There are 5 ways to turn a row about zero (a turn may also mirror it). The second row of each pair is the first, turned, with some noise.
(in the rows, 128 means zero)
Known pairs, each followed by its turn:
[147 138 106 157 157]
[156 140 105 163 142] => K_783

[117 165  88 126 175]
[152 134 151 121 185] => K_466

[ 78 125 110 118 102]
[100 113 144 183 135] => K_466

[157  79 118 216 126]
[156 226 151 133 138] => K_103

[137  74 161 153  96]
[159 101 121 179  95] => K_544

[114 116 121 107  91]
[128 158 106 154 118] => K_544

[146 158 108 136 122]
[134 161 115 125 146] => K_466

[157 104 115  78 133]
[117 105 171 139  99] => K_103

[144 147 158  87 142]
[111 136 166 148 101] => K_783

[129 156 161 138  64]
[174 159 159 102 164] => K_768

[100 179  79  88 119]
[108 201 127  97 161] => K_544

[111 200 100 106 161]
[172  65  96 106 109] => K_103

[169 132 120  66 126]
[188 152 146 144  93] => K_466

[ 85  61 104 128 120]
[121  62 126 173 128] => K_466

[142  88 155  89 170]
[ 72 149 117 110  81] => K_768

[135 164 179  78 151]
[109 166 193 143  93] => K_783

[ 98 115 138 184  99]
[131 177  94 151 157] => K_103

[108 134 136 110 128]
[118 124 153 144 125] => K_466

[136 129 146 138 145]
[119 143 119 109 132] => K_103

[ 86 110 167 114 120]
[142 141  94 123  78] => K_544

[107 161 137 128  82]
[ 92 161 140 144 103] => K_544

[131  90  91 126 156]
[143  86 135 159 163] => K_783

[167 170 121 126 150]
[118  94 177 128 123] => K_768

[202 158 119 153 118]
[ 86  91 172 158 168] => K_544

[178 143 134  90 144]
[121 127 152 177  86] => K_783

[ 94 179 133 146 124]
[166  90 128 101 143] => K_768

[ 53 163 128 145 130]
[180  86  81  95 141] => K_768

[132  92 161 141 125]
[103 159 115 113 148] => K_768

[120 103 149  83 157]
[ 87 110 133 119  87] => K_103

[116 133 153  43 133]
[116 110 211 124  90] => K_783

New pairs. What belongs after each?
[ 97 155 156 140 122]
[ 86 143 148 122 131] => K_466

[106 109 134  97 196]
[132 123 186 158 160] => K_783

[143 119 118 138  93]
[120 114  94 115 114] => K_783

[101 149 167 191 127]
[127 103 110  80 194] => K_768

[144 130 111 130 112]
[142 138 102 138 130] => K_466

[126 110 152 117 185]
[145  96 165  86 129] => K_466

[118 161 160 136 119]
[116 123 105 103 155] => K_103

[136 179 151 103 133]
[123  80 122  90 148] => K_103

[128 111  99 155 155]
[164 154 124 142 101] => K_103

[125 129 172 113 138]
[ 97 153 159 133 132] => K_783

[114  86  82 115 145]
[187 144 113 125 160] => K_544

[158 140 140  78 167]
[100 117 159 105  72] => K_768

[ 95 126 133 140  99]
[111 135  99 149 146] => K_103

[186 178 106  88  92]
[156  60 179 124 163] => K_103

[108 153 155 134 130]
[130 161 136 112 131] => K_783

[155 112  93 114  81]
[135 155 125 176 159] => K_544

[168 129 130 159 163]
[136  77 161 118 151] => K_544

[161 130 130 118 144]
[157 137 122 108 122] => K_466

[103 133 151 128 101]
[106 124 108 134 148] => K_103

[196 156 115 136 130]
[169 122 180 101 151] => K_103

[104 143  93  99  81]
[128 149 130 204 131] => K_466

[128 115  75  85 156]
[146  96 145 153  76] => K_103

[166 103 161 109 143]
[156 116 136  94  89] => K_466

[ 67 123 109 155 173]
[145 152  72 139  77] => K_103

[150 124  74 108  95]
[158 139  99 174 130] => K_466

[184 139  97 101  81]
[130  95 104 138  58] => K_783

[120 121 120 141 149]
[140 130 129 134 150] => K_783

[ 93 108 110  90 108]
[128  84 148  91 124] => K_783

[ 97 191 174 107 137]
[137 191 180 105 104] => K_783

[133 166 173 107 117]
[142 134 169  82 126] => K_768

[154 172  98  81 157]
[185 173 159 131 147] => K_466

[117  99  77 102 110]
[169 170 112 142 160] => K_544

[111 149 154 167 164]
[126 103 154  88  96] => K_544

[113 139 157 146 122]
[113 139  99 113 149] => K_103

[135 137 192  30 111]
[144 186 164  54  58] => K_768

[102 108 141 110 117]
[117 111 148 148 109] => K_466

[132 130 121 162 140]
[150 149 127 122 128] => K_103

[156  98 134 115  92]
[127 180 138 140 132] => K_768

[137 128 103 135 161]
[106  99 130 146 122] => K_768

[122 117  98 106  75]
[127 102 142 190 147] => K_103

[137 128 111  83 126]
[121 147  93 125 162] => K_544

[108 119 148 133 129]
[126 134 114 110 130] => K_768

[138 162  21 125 148]
[144  64 142 208  91] => K_768

[113 178  64  69 133]
[164  40 116 157 100] => K_103

[136 124 137 123  70]
[165 169 148 137 150] => K_768

[115 143 124 158 135]
[131 128 163 116 109] => K_544

[ 92 150 131 101 125]
[143 132 164  94 128] => K_783

[158 141  79 138  83]
[159 100  74 127  91] => K_783

[132 121 107  86 151]
[134  98 143 134  86] => K_103

[146 158 107  75 131]
[ 92 155 105 108 173] => K_544

[ 89 152 111 134 114]
[129 175 150 117 116] => K_544

[187 170  88 115 180]
[198  92 165  87 105] => K_103

[132  86 184 166 113]
[ 62 146 101 128 154] => K_783

[119 187 176 116  84]
[107  86 104 109 193] => K_103

[103 114 119  71  84]
[176 170 119 124  92] => K_768

[119 107 141 105  82]
[122 152  90 168 111] => K_544

[114 123  96 195  94]
[151 147 189 161 117] => K_544

[150 135 116 176 136]
[122 127  89 100 156] => K_466

[137 119 141  82 156]
[109 103 145 107  93] => K_103

[123  84 129 163 134]
[176 105 140 140 120] => K_544

[139 212 121  89 143]
[178 164 170 135  66] => K_783

[147 155 127  83 131]
[158 159 154 135 112] => K_466

[122 139 112 158 149]
[151 145 118 139 153] => K_783

[141 137 131 148 135]
[123 135 119 112 136] => K_466

[106 100 127 147 152]
[115  86 131 117 143] => K_466

[172 147 126 149 140]
[169 124 150 104 146] => K_103

[160  95 120 169 132]
[160  93 150 161 148] => K_544

[142 172 158 122 146]
[118 104 162  94 128] => K_768

[151 126 111 161 127]
[136 130  87 110 146] => K_466

[151 100 147 155 123]
[125 169 153 123 149] => K_103

[ 87 143 134 141 111]
[134 158 143 121  90] => K_544

[ 91 126 114 143 100]
[170 131  97 135 145] => K_768

[120 123 148 116  95]
[151 156 128 113 129] => K_768

[ 86 108 126 161  97]
[ 79  98 106 158 133] => K_466

[127  71  67 186  99]
[128 149  84 212 178] => K_768

[ 84 114 157 125 131]
[ 94 101 160 126 115] => K_466

[ 89 110  97 121 135]
[147  97 140 107 161] => K_783

